There are 3 ways to turn a row about zero (a turn may also mirror it). The second row of each pair is the first, turned, with some noise. The first 21 pairs use one turn. New pairs use 2 turns, one after the other, and a turn may come again.
Some pairs, each with its turns in order after it:
[-42.7  -9.3  30.4  15.4  19.5 -16.2]
[-4.8 -5.4 55.8 29.7  6.0  5.2]  B

[ -1.6 -33.5  23.3 -43.0  26.8 -32.8]
[-18.5  23.2  14.5  39.6 -19.9  47.8]  Q

[-13.1   5.9   1.4 -25.8  11.9 -27.6]
[ 3.9  6.8  7.4 12.8 -5.6 40.5]  N

[-30.3  35.4 -36.8 -24.1  30.6  36.9]
[ -4.8 -11.2 -66.4  30.5  -5.8 -30.9]  Q

[  6.8 -37.3  33.6  -6.3 -30.1  36.3]
[-16.5 -43.9 -20.8  35.0  12.9 -33.5]  N

[ 31.8 -34.6  46.6 -28.6 -22.1 -38.4]
[ 61.4  14.1  17.5 -24.1  45.4  -1.3]  B

[ 42.4 -30.3 -25.7 -22.5  47.0 -41.4]
[ 66.2   4.3  50.4  24.2 -16.5  14.0]  N

[ -1.2 -35.8   7.1 -15.9  44.6 -38.2]
[ 17.7 -20.2  52.6  19.3 -14.0  29.8]  N

[ -9.4 -33.8  45.1   1.3  21.4  35.2]
[-25.7  43.0  36.6  -2.2  29.5  13.8]  B

[-26.8 -10.5 -43.0   3.3  29.3 -46.8]
[  5.6 -31.6   8.0  33.9 -11.5 -59.0]  B

[ 16.9 -14.6   0.6 -13.2  17.8  -2.9]
[  3.3  12.2   4.1 -15.2   8.8 -21.7]  B

[ 21.7  22.7  21.0 -31.1 -39.6  -1.3]
[  1.6  18.6  23.3  -6.7 -47.5 -22.8]  Q

[ 34.7  -7.7 -44.4 -24.1  26.9 -31.4]
[  0.9  55.1  -0.3  40.4  30.4 -11.5]  Q

[ -1.1 -20.5 -25.7 -13.5 -36.5 -29.1]
[ 41.4  -9.4 -29.6  21.4  16.2 -15.8]  B

[  1.9   2.0   4.3 -47.1 -30.7  37.6]
[ 17.2  51.8 -30.6  -2.9 -16.2  20.4]  B

[ -9.4 -12.6  31.6 -20.1 -33.2  17.1]
[-22.6 -17.1 -27.4  34.1  10.3  -5.8]  N

[-38.3 -20.3  -5.3 -27.4 -38.9 -28.3]
[-23.0  -3.4 -25.3  29.7 -44.4  33.7]  N

[ 9.0 26.9 36.7 11.9 38.1 29.4]
[-11.8 -57.1  12.0  30.3  -3.6 -19.1]  Q

[  4.8 -32.8 -22.9  -8.4  -0.8   7.3]
[-26.5  24.1  -6.8  -7.6  21.4   8.0]  Q

[ 4.6 30.8 34.0 26.2 27.5 47.0]
[-17.4 -11.0   9.8 -33.3  58.3 -21.7]  N

[ 31.5 -42.7 -14.5 -20.4 -12.9  29.3]
[-56.1  31.7  10.7 -13.4  11.9  -8.3]  Q

New pairs. What belongs after each?
[ 8.5 40.9 40.2 24.0  8.8 26.6]
[  4.7  -4.4  38.1 -13.5  16.0  58.3]  N N

[  5.4   0.7  -8.2 -31.6  26.7  28.2]
[ -9.9 -30.2  -0.9  40.5  -2.7  -1.9]  Q B

[-31.7 -48.0 -26.1  -3.0  28.1  27.1]
[-46.4  11.1  -7.7  42.0 -32.1 -24.0]  Q B

[ 31.6  33.5 -25.8  32.4 -29.4  41.7]
[ 34.9  53.5  10.9  12.2 -19.7  41.9]  N N

[ 29.5 -45.3   8.2  31.0 -25.0  -4.4]
[ 40.5  15.3  27.9 -25.7  -3.4  37.0]  N Q

[-35.5  14.8  22.5 -27.1  29.9   6.0]
[ 12.7 -45.9  -4.1 -22.1  24.0   3.6]  N N

[ -0.5  27.1  40.1 -47.8 -12.4 -12.5]
[-17.0   2.5  42.4  -8.2 -31.2 -49.0]  B Q

[-39.8  -3.7 -45.9  28.6   0.7  11.3]
[-26.0 -33.5  -2.6  48.2  20.2   0.4]  B B

[-18.4   0.2  35.1  19.1  23.4  26.3]
[-12.1  19.4   0.4  26.8  38.8 -11.7]  Q B

[-26.7  12.0  40.2 -20.2  -3.1 -29.9]
[  3.3   9.4   5.2 -44.5  23.7  36.6]  B B

[ 21.3  45.4 -42.5 -13.1  19.1 -13.0]
[ 52.7   8.0  29.2  12.4  31.4 -14.1]  Q Q

[-31.2   2.1  29.2  20.0   0.0 -26.5]
[ 18.5 -23.5 -12.3  12.1  10.2 -35.2]  Q N

[-15.3  26.4  29.1 -16.4 -36.6 -42.1]
[-10.5  12.5  40.2 -33.5 -26.1 -37.8]  Q Q

[-20.0  -0.1   2.3  21.9  33.2  18.1]
[-27.6   5.7  -2.8  15.9  23.0 -28.6]  Q B

[-42.2 -34.0 -40.9 -19.2  29.2  17.0]
[-42.4  48.0  21.3 -29.7 -28.4   5.8]  B N

[  6.7 -14.4 -10.9  -7.6  33.8 -11.8]
[ -0.7 -11.0   6.3  23.5  20.2 -27.1]  N N

[-16.9 -18.8  16.0 -26.7 -35.8  44.7]
[ -4.3  20.7 -27.1  -8.6  53.2  22.3]  N Q

[28.5  9.1 27.8  3.2 -6.0 27.0]
[ -6.9 -23.7  28.9  -1.0  -2.1 -32.1]  N B

[  7.9  24.7  14.8 -45.7 -47.2 -18.4]
[-23.0  25.2  32.6  -8.4   4.7 -58.5]  B Q

[ -0.2 -24.9  25.8 -45.7  41.3   8.6]
[-46.6 -21.0 -20.4 -42.3 -14.9 -13.1]  Q N

[ 21.3  -9.4  27.3  23.0  16.3 -43.6]
[ 21.9 -41.6  27.3  -5.8 -24.1  20.7]  N Q

[ 33.9 -27.3  10.8 -11.7 -31.8  42.6]
[26.4 32.3 12.8  3.9 50.7 23.1]  N Q

[-32.8  47.3  26.4  41.2  39.9 -20.8]
[-53.9 -53.4  -4.6  36.2  -0.1 -16.8]  B N

[-37.4  -5.7 -46.6 -11.3 -18.4  12.1]
[ 40.3  25.7 -29.7 -21.1  -8.7  23.2]  Q N

[-29.7  11.1  11.0  -6.2   5.0  -2.5]
[ -3.4   3.7 -30.3   3.1  15.7   0.2]  Q B

[ 43.5  10.0 -32.0 -32.2  31.8  32.2]
[  6.6  41.3 -34.3  15.7 -20.7  51.7]  B N

[ 18.5 -36.2   1.3 -39.7  16.9  -0.6]
[-41.4   1.2 -16.5 -35.1  10.4   9.7]  Q N

[ 22.9   1.6  -7.3 -23.4  45.6 -33.1]
[ -5.9   1.1  10.6   9.4  48.2 -41.6]  N N

[-28.9  47.8 -37.7   7.0 -18.4  13.5]
[ -3.7   9.5 -16.7 -66.6  18.8  -7.4]  B Q

[  6.6 -25.6  47.6 -14.2   7.2 -12.2]
[ -6.8 -20.7  26.6  38.2 -19.5  -8.9]  B Q

[-6.1 -5.5 34.4 45.7 32.3 45.5]
[  1.8 -69.8  23.1   6.8 -29.9  11.4]  Q N

[ 33.3  27.1   6.7  15.3 -28.3  17.6]
[ 33.9 -25.3 -37.0  -4.5   5.8   6.8]  B N

[ 16.0 -11.1 -19.4 -45.7  34.8 -20.1]
[-29.0  27.6   2.0 -49.1   5.3 -12.0]  Q N

[ 11.9 -31.1  -9.2   9.4  44.6  31.6]
[-35.7  -4.2  34.2  36.2  -3.4 -21.2]  Q B

